All groups share one centre, and each spreads out both ways along 11 directions, with some noise.
Some rows, each with its group after it:
-43; -8; -26; 19; -12; -15; -20; -19; 9; 11; -11; -24; 54; -31; -10; -31 => (1)
-8; -22; -18; 17; -3; 8; -15; 6; 7; -9; -2; -11; 32; 4; 22; 11 => (3)
10; 27; 23; -6; 22; -13; 16; 28; -6; 24; 44; -9; 26; 33; 9; 8 => (3)
-16; 24; -22; 33; -7; 3; -8; -20; -10; 3; -8; -5; 14; 1; 7; 5 => (0)
28; 0; 2; -35; -31; 31; 9; -11; 21; -11; -31; -10; -16; -16; -5; 12 => (1)
7; 2; 5; -9; 6; 6; -10; -6; 21; 22; -5; -4; -8; 23; -5; -5 => (2)
25; 1; 23; -11; -14; 22; -5; 0; -15; 13; -2; 9; -18; 13; -21; -7 => (0)
11; -4; -3; -26; -22; -28; 35; -37; -8; 79; -32; 1; 7; 31; 19; -16 => (1)
22; 0; -2; -22; -15; 44; 12; 7; -57; -29; -5; 1; 25; -40; -40; 37 => (1)
23; 20; 24; 17; 31; 27; 26; -5; 74; 1; -7; 22; -55; 16; 14; 49 => (2)
-1; 15; -8; 29; -34; 7; -22; 10; 15; -3; 3; -47; 4; -16; -11; -4 => (3)
25; -7; -2; 11; -14; 20; -42; -6; -35; 37; -28; -11; 8; 47; -12; 18 => (0)
10; -9; -27; -4; 11; 2; -23; -31; -14; -8; -39; 12; -30; -21; -36; -9 => (3)
26; -6; -4; -7; -4; 3; 15; 7; -1; 0; 13; 14; 3; -27; -1; -29 => (2)
-20; -7; -12; 18; -4; -49; -6; 4; -37; -19; 16; -14; -25; -7; -14; -34 => (2)
-8; -12; -4; 20; 18; -29; 9; -6; 3; -11; 12; 16; -16; 10; 28; -13 => (0)
20; 11; -31; 43; 49; 15; -15; 42; 36; 15; 11; 25; -28; -41; 3; 21 => (2)
-9; 24; -6; -3; -10; 15; -14; -1; -10; -12; -8; 6; -27; 13; 11; 9 => (1)
-34; 29; -27; 16; -8; -12; -36; 2; 18; 11; -32; -54; 28; -57; -35; 15 => (0)
24; -15; -7; -16; -7; 24; 21; -18; 24; -13; 7; -6; -9; 9; -4; -5 => (2)
19; -5; -36; 28; -53; -18; -4; 21; -89; -11; 0; -59; -4; -30; -38; 21 => (1)
-13; -4; -41; 31; -13; 4; -5; -31; -6; 26; -17; -2; 28; -7; 2; -18 => (0)
5; 39; -22; 1; -15; -3; -8; 7; -20; -29; 1; -16; -20; -19; 5; 12 => (1)
3; 37; 34; -27; -25; -3; 17; -23; -21; -23; -36; 3; -26; 8; 13; 46 => (2)
-36; 22; -4; 15; -8; -14; -14; -11; -16; -8; -1; 5; -14; 10; 5; -8 => (1)
11; -5; 2; -8; 19; 1; 27; -7; 6; 20; 6; -13; 11; -1; -38; 9 => (3)
9; 5; 16; 2; 15; 8; -4; -18; -12; -36; -15; 7; -19; -32; -56; 12 => (3)
24; 0; -15; -8; -8; 9; -10; 14; -32; 13; 4; 6; 5; -11; -7; -19 => (2)
-3; -43; -12; 20; -41; 6; -29; -3; -7; 9; -41; -46; -14; 25; -10; 24 => (3)
-10; -8; 12; 7; 29; -25; -14; 12; 7; -13; -6; -7; 14; 5; 10; 30 => (0)
-3; 10; 17; 6; -6; 18; -19; -10; 10; -37; 19; 21; -28; 21; 5; -25 => (0)
0; 6; -40; -27; -3; 2; -12; -37; -7; -11; -35; 23; -7; 8; 29; -9 => (2)
-38; 27; -53; -1; -3; -19; -33; -18; 26; 33; -24; -9; -10; 29; 45; -19 => (1)
3; -8; 10; -24; 0; -10; -2; -10; -18; 12; -20; 0; -12; -23; -50; -21 => (3)
6; -13; -9; -20; 51; -17; 9; 16; 13; 20; 7; 26; -47; 19; 2; -4 => (2)
-7; -15; -16; 16; -6; 13; -17; -6; 7; 3; -14; -13; 14; 20; 18; 20 => (3)
38; -3; 35; 10; 39; 33; 23; 6; 27; 6; 24; 17; -8; 24; -20; 33 => (1)
-5; 49; 21; 1; 1; 3; 12; -32; 9; 2; 7; -24; 38; 40; -5; 18 => (0)
-10; 22; 2; 42; 26; -27; -23; -37; 6; -26; -2; -12; 3; 20; -14; 3 => (3)
14; 11; -4; -1; -6; 9; 4; 32; -4; 6; 24; -17; 3; -16; -6; -1 => (3)
11; -17; 14; 24; -1; -33; -38; 11; -13; -7; 0; 6; -36; 37; 24; -17 => (0)
13; -30; -17; -15; -16; -20; -31; -2; 17; -1; -7; -29; -11; 41; 25; -24 => (2)
11; -10; -46; -1; 21; 0; -32; 12; -2; -10; -32; -12; -5; -9; 11; 42 => (0)
-1; 0; 3; 19; -4; 55; -3; -4; -9; -23; 1; 11; 23; -14; -22; 27 => (0)
-3; 2; 32; 28; 9; -24; 21; -13; -9; 10; 15; -5; 21; 39; 12; 16 => (0)
1; 17; -11; 39; -22; 21; 12; -10; 10; 13; 16; 8; 31; 1; 40; 1 => (3)
2; -9; -11; -22; 10; -7; 13; -3; 5; 15; -4; 4; -15; -31; -32; -18 => (3)
-8; 5; -16; 7; -6; -9; -18; -11; 14; -4; -14; -12; 3; -9; 4; -10 => (2)
47; 54; 16; -6; -23; 6; 3; -11; -3; 9; -6; -16; -5; -23; -25; 0 => (1)
15; 36; -20; 27; -5; -18; 36; 23; -38; 0; 33; -32; 11; -27; -10; 18 => (1)
-27; -11; -2; 28; 34; 3; -43; -20; -7; 24; -12; 23; 32; 31; -14; -15 => (1)
-14; 0; -22; -15; 24; -4; 6; -25; -21; 0; -7; 10; -23; 26; -22; -1 => (2)

New rows. What belongs after each?
-5; -4; -9; 5; -2; -36; 10; -17; -27; 48; -12; 0; -2; 34; 10; -7 => (1)
-21; 25; 23; 23; -13; -31; -8; -10; -45; 4; -5; -9; -11; 16; -19; 8 => (2)
-32; -7; 44; -25; 0; -14; 17; -5; 4; 24; -10; 24; -9; 12; 7; -5 => (3)
2; 26; -32; 26; 46; 28; -5; -13; -3; 28; -3; 44; -22; 4; -23; -2 => (2)
-4; -2; 9; 4; -42; -10; -1; -15; -20; -12; -1; -39; 27; -6; -20; -14 => (2)
-20; 11; -37; 16; -10; -8; -13; 4; -8; -2; -1; -39; 34; -36; -11; -5 => (1)
16; -18; -23; 28; 5; -11; -47; -24; -31; -26; -36; -2; -44; 42; -3; 22 => (3)
-38; 3; 8; 34; -23; 15; 19; -12; 34; 29; -13; -3; -17; 49; 47; 36 => (3)
-15; 6; -3; 18; -7; -1; -11; 1; -20; 14; -6; -22; 26; -10; -32; 7 => (2)
-32; -23; -35; 15; -32; -8; -24; -13; 19; 36; -26; -36; 10; 10; 5; -26 => (1)
11; 28; -38; 22; 12; -8; -15; -23; 7; 10; -5; 1; -18; 11; 6; -12 => (3)
11; 3; -15; 18; -18; 12; -8; -14; -7; -2; -10; -4; 4; -21; -14; -7 => (3)
-22; 22; 16; 54; -19; 15; -12; -3; 20; -21; 4; -9; -20; 30; 33; 36 => (3)
31; -9; -12; 33; -11; -2; -14; -20; -36; 5; -10; 0; -13; 29; 2; 3 => (3)
-10; -25; 30; 19; -7; 26; -4; -26; 23; 18; -8; 31; -5; 29; 4; -17 => (1)
27; 27; -7; -14; -22; -20; 13; 13; -16; 53; 18; -11; -15; -33; -31; -63 => (3)
12; -38; -4; 8; 5; -11; 18; 3; -44; -22; 7; 2; 12; -12; -16; 8 => (1)
6; -4; -26; 12; -9; 10; -8; -27; 2; 17; -24; -7; -1; 0; -12; 2 => (3)
15; -11; -27; 9; -14; 23; -20; -1; 8; 13; -6; -17; 34; -4; -3; -2 => (2)
32; 15; -30; 15; -49; -26; -3; -11; -10; 21; -14; -35; -8; -19; 9; -26 => (1)
-30; 0; 4; 9; -7; -44; -35; 20; -44; 40; -13; -35; 46; 4; -16; -6 => (2)
-5; -4; -39; -4; 4; 60; -7; -15; 7; -7; -11; -14; 16; 10; -20; 32 => (0)
8; -43; -5; 10; 6; -6; -23; -5; -17; 21; -24; 41; 5; -3; 19; -21 => (0)
-11; 5; -18; -3; 13; -12; 0; -12; 12; 22; -13; 3; -14; 23; 7; -2 => (3)
23; 0; 11; 4; 31; -13; -40; -9; 34; -59; 0; 8; -19; -9; 0; -11 => (1)
-18; 14; -23; -29; -10; -19; 7; -16; 6; 11; -21; -31; 29; -27; -6; -2 => (1)
-13; -7; -46; -18; -40; -3; -32; -21; -19; 17; -49; -20; -3; 2; 12; -11 => (1)
16; -21; -23; -30; 26; 56; 1; 1; 5; -7; -17; 12; -2; 16; -14; 43 => (0)
30; 10; -33; 32; -10; -26; -16; -1; -57; 4; -1; -2; -10; 6; 11; -8 => (1)
-18; 4; -9; 11; -2; -2; -25; -7; -25; 6; -14; -4; -3; 18; -9; 3 => (1)
-13; -14; 0; -9; 8; 34; 5; 3; 5; -17; -22; 27; -23; 9; 16; 48 => (3)
3; 14; -2; 25; -16; 13; -2; -16; 13; -14; 1; -17; -10; -9; -17; 0 => (2)
9; -49; 41; 8; 13; -10; -7; 6; -10; -5; 11; 44; -36; 36; 12; -15 => (0)
4; -17; 5; 20; -5; -16; 1; -8; -25; 47; -13; -6; 7; 23; -10; 3 => (0)
11; 0; -41; 5; 0; 14; 4; 5; -8; 24; -14; -18; -7; -15; -15; 13 => (0)
-19; 25; 2; 43; -19; -9; -40; -10; -45; 30; -12; -28; 22; 1; -51; -13 => (1)
18; 7; 7; -13; 8; -26; 0; -3; -3; 33; -12; -24; -4; 45; 3; 12 => (0)
16; -53; -40; -32; 24; 4; 4; 31; -9; 28; 1; -14; 20; 31; 18; 20 => (3)
8; 7; -16; 4; 5; -11; -25; -6; 8; 25; -11; -68; 17; 20; -51; 9 => (3)
5; -9; -16; -14; 5; -9; -11; -11; -21; 25; -24; -12; 6; 24; -11; 12 => (1)
18; -30; -23; 16; 7; -6; -24; -19; 17; 34; -18; -18; 41; -4; -16; -21 => (1)
-7; 18; -6; 21; 34; 1; 12; 2; -37; 30; 1; 36; -2; 0; -15; 20 => (2)
2; -21; -4; -6; 10; 0; 8; 19; -22; -19; 0; -18; -27; 18; -16; 44 => (1)
7; -39; 4; -14; 27; -15; 40; 7; 21; 12; -1; -6; 52; -37; -9; 18 => (0)
-4; 28; -6; 44; -2; -9; -18; 7; 12; 22; 15; -16; -30; 37; 8; 2 => (1)
7; -26; -22; -3; 2; 19; -13; -8; -10; -20; -24; 13; -5; -6; 4; 18 => (3)
8; -7; -24; 1; 1; 2; 0; -1; -14; 11; -10; -7; 7; 7; 0; 12 => (1)
6; -30; 4; 18; 19; 16; -22; 25; -30; -24; -14; 39; -32; -6; 9; 36 => (0)
-35; 27; 32; -11; 24; -24; 20; -45; 20; 9; -17; 14; -26; 23; -17; 2 => (2)
30; -22; -11; -4; 8; 23; -1; -1; -18; -17; -5; 19; -2; 1; 6; 17 => (1)
-10; -19; -11; 3; 6; 36; -10; 5; 3; -7; -18; 13; 10; 37; 48; 54 => (3)
19; 15; -36; 7; 1; -16; -23; 3; -22; -20; -5; -27; 9; -23; -7; 3 => (1)
